Each cloud of rows lies close to a flat space through zero, with a little noise off it, and is much wider in some directions of that space than in others. After each cloud: how many dimensions does that space have?
In the rows, 128 means zero.

[[199 126 120  40 127 128 121 209 119 136 138 177 206]
 [124 146 121 115 108 130 133 116 128 108 126 137 147]
 [104 123 109 145 122 118 124  88 141 114 122  95 102]
 [164 127 130  89 161 165 120 171 106 136 154 125 171]
 [199 144  65 119  92  94 155 146 151 110  86 157 130]
 [ 92 134 165 173 120 139 126 106 133 133 133 115 129]
 [105 116 144  52 134 124 100 147 108 130 151 157 142]
 [140 137 128 116 100  99 140 148 135 127 111 178 128]
 [147 123 125 155 139 155 123 124 146 134 139  74 157]
 [111 118 148 200 150 146 130 110 141 145 135  75 109]
 [154 139 110 156 124 123 149 128 132 123 111 133 116]
 [ 83 113 164 101 128 131  98 123 126 133 154 124 147]
 [154 114  80  99 136  98 135 140 130 126 114 139  96]
 [126 108 148 179 158 156 122 130 137 151 144  71 123]
 [212 115 119  40 147 131 119 225 115 151 143 171 197]
 [122 134 201 112 138 166 118 176 103 151 165 160 191]]
	6

[[140 125 154 142 135 110 130 175 106 131 116  89 143]
 [140 128 148 117 155 125 102 108 123 145 159 134 114]
 [135 105 159  98 136 107 123 178  83 119 114 104 132]
 [113 114 114 157 119 139 150 145  99 118  97 132 134]
 [162 131 138  90 148  96 120  84 170 128 173 139  89]
 [111 127 116 186 107 138 131 143 143 102 123 103 129]
 [120 175 146 149  81 115  92 182 220 101 158  48 172]
 [133 150 135  95 134 152 134  96  93 140 109 222 151]
 [119 110 124 164 139 134 135 165 106 155 117  59 132]
 [ 94 124 129 152  94 141  98 129 151  69 139 135 120]
 [ 87 102  56 173  97 163 181 111 121 112  81 139 116]
 [110 107 125 154 126 124  89 110 163  99 168  99  85]
 [ 52 128  73 124  90 170  63 120 216 127 179  49 129]
 [147 118  60  44 163 123 174  50 154 205 138 144  95]
 [147 110 123 108 146 106 153 124 117 143 120 119 107]
 [158 128 143 110 127 106 191 155  78 120  68 173 146]]
	7

[[145 127 120 132 126 142 132 127 135 121 134 148  95]
 [124 126 135 104 126 143 145 123 131 118 139 112 103]
 [143 150 140 125 110 111 153  96 142 130 142 180 124]
 [119  96 115 135 132 148  86 164  99 126 106  96 110]
 [103 129 102 131 155 116 152  96 147 129 115 134 113]
 [143 144 132 107 120 128 133 121 126 135 123 146 125]
 [120 142 125 150 128  97 163 132 124 136 143 138 153]
 [144 146  89 116 122 158 113 108 120 156  97 149  76]
 [115 104 149 140 132 107 128 138 131 109 141 124 146]
 [150 155 148 112  66 153 147 105 109 130 136 150  89]
 [128 118 142 128 130 116 118 126 127 114 110 137 142]
 [103 111 100 129 144 100 121 135 125 167 149 134 132]
 [145  99 168 141 127 130  78 160 139 106 153 120 174]
 [145 138  96 136 140 130 108 142 125 164 133 148 129]
 [141 131 152 136 108 110 125 116 153 138 177 164 157]
 [142 200 105 128 111 143 159  79 143 164 120 136 145]]
	9

[[ 73 142  74 192  66 106 135  91 145 111 103  94 167]
 [216 163 183  98 165  96 154 165  79 115 175 114  69]
 [129 189 143 124 133 118 119  98 112 113 137  80  74]
 [159 159 144 102 154 133 126 162 141 118 133 153  73]
 [129 116 118 104 149 105 104 121 136 148 152 115 107]
 [173 132 182  94 209 141 105 147 114 133 122 125 112]
 [121 100 160 129 146 140 147 157 163 137 132 176 142]
 [122 136  97  74 138 149 149 128 163 135 137 128  96]
 [131 148 129 114 162 117 144 117 126 137 127 112 101]
 [114 148 145 117 127 112 134 111 128 147 147 139 106]
 [ 43  92 145 130 140  97 145 149 168 169 119 152 170]
 [150  89 114 101 148 147 115 135 173 135 154 151 123]
 [135 117 144  95 194 158  98 154 131 152  73 170 175]
 [154 131  70 126 124 166 105 101 128 106 100 100 133]
 [114 158 123 104 113 109 175 120 123 149 156 151  69]
 [152 122 107 118 154 146 106 144 143 102 121  95 101]]
	11

[[121 124  86 101 172 163 120 137 107 132 114 151  99]
 [126 123 183 172 100  83 139  77 125 101 125  80 158]
 [142 134 202 153 135 128 174 163 153 142 110 135  98]
 [138 121 101 118 122 144  57 146 149  80 135 195 134]
 [127 139  96 108 142 140 111 164 122 124 157 143 128]
 [113 162 159 148  80  96 109 162 118  60 181 122 181]
 [119 116 137 138 103 123 119  91 132 119 108 141 135]
 [128 137 135 123 136 135 145 148 131 140 125 135 112]
 [108 118 111 132  91 113  90  67 113  82 121 131 168]
 [113 131 156 149  92 111  95 104 120  50 133 148 160]
 [111 151  88  90 142 165 127 188 113 134 146 171 112]
 [153 134  85 101 173 145 112 205 139 150 176 133 111]
 [114 118 151 146 110 113 152  68 120 135  94  96 135]
 [149 129 136 136 140 111 129 145 137 131 158  99 134]
 [126 130 131 119 168 152 151 148 119 141 114 138  94]
 [118 120 198 175  80  87 174  57 143 145  84  80 143]]
	6

[[142 133 126 114 168 125 132 144 140 115 135 136 144]
 [152 121 122 164 141 133 107 120 132 148 109 128 134]
 [147 156 129  73 187 120 159 158 149  77 158 127 150]
 [119 152 136  71 119 120 168 124 145  86 128 155 104]
 [ 99 129 140 116  79 140 136 136 113 117 151 105 116]
 [167 161 131 110 159 133 151 139 170  99 136 123 141]
 [129 160 120  74 161 109 158 134 124  81 161 109 142]
 [136 170 131  56 164 118 176 149 163  71 163 128 144]
 [100 126 135  99 101 130 139 138  99  99 152 115 112]
 [159  72 113 231 166 130  53 115  99 203  75 142 143]
 [ 84  82 143 139  81 150 102 156  51 116 150 105 100]
 [112 117 131 137  86 130 127 105 121 140 100 153  95]
 [126 145 125  62 180 110 161 146 137  79 146 155 135]
 [143 173 131  64 160 118 178 139 172  77 150 136 139]
 [160 128 123 138 178 124 122 134 147 131 112 147 142]
 [119 157 126  99 103 116 158 101 157 124 124 137 118]]
	6

[[124 106 141 121 120 115 120 161 115 103 121 145 107]
 [125  79 150 136 118  98 115 182 118  88 119 154 103]
 [ 84 203 103 101  82 169 100 130 127 140 166 187 155]
 [114 128 132 123 121 133 112 147 121 112 132 157 120]
 [114 150 129 127 120 140 121 133 127 130 129 144 134]
 [130 143 118 125 140 134 138 101 134 150 128 103 143]
 [158  65 154 144 157  90 147 127 127 105 106  86 110]
 [151 126 126 137 148 129 147 102 137 137 122  93 130]
 [148  86 143 138 148 110 144 129 126 120 118 107 114]
 [149  93 138 137 152 107 142 114 132 130 121  91 124]
 [103 158 124 121 104 143 113 143 118 129 145 159 129]
 [109 175 107 111 109 152 116 120 128 145 151 152 147]
 [152 121 115 132 149 120 160  83 138 157 122  77 135]
 [129 111 140 132 131 124 126 139 129 121 120 129 117]
 [124 172 110 121 117 155 129 102 143 154 146 126 152]
 [168  37 162 146 166  76 145 137 131 107  91  76 101]]
	2
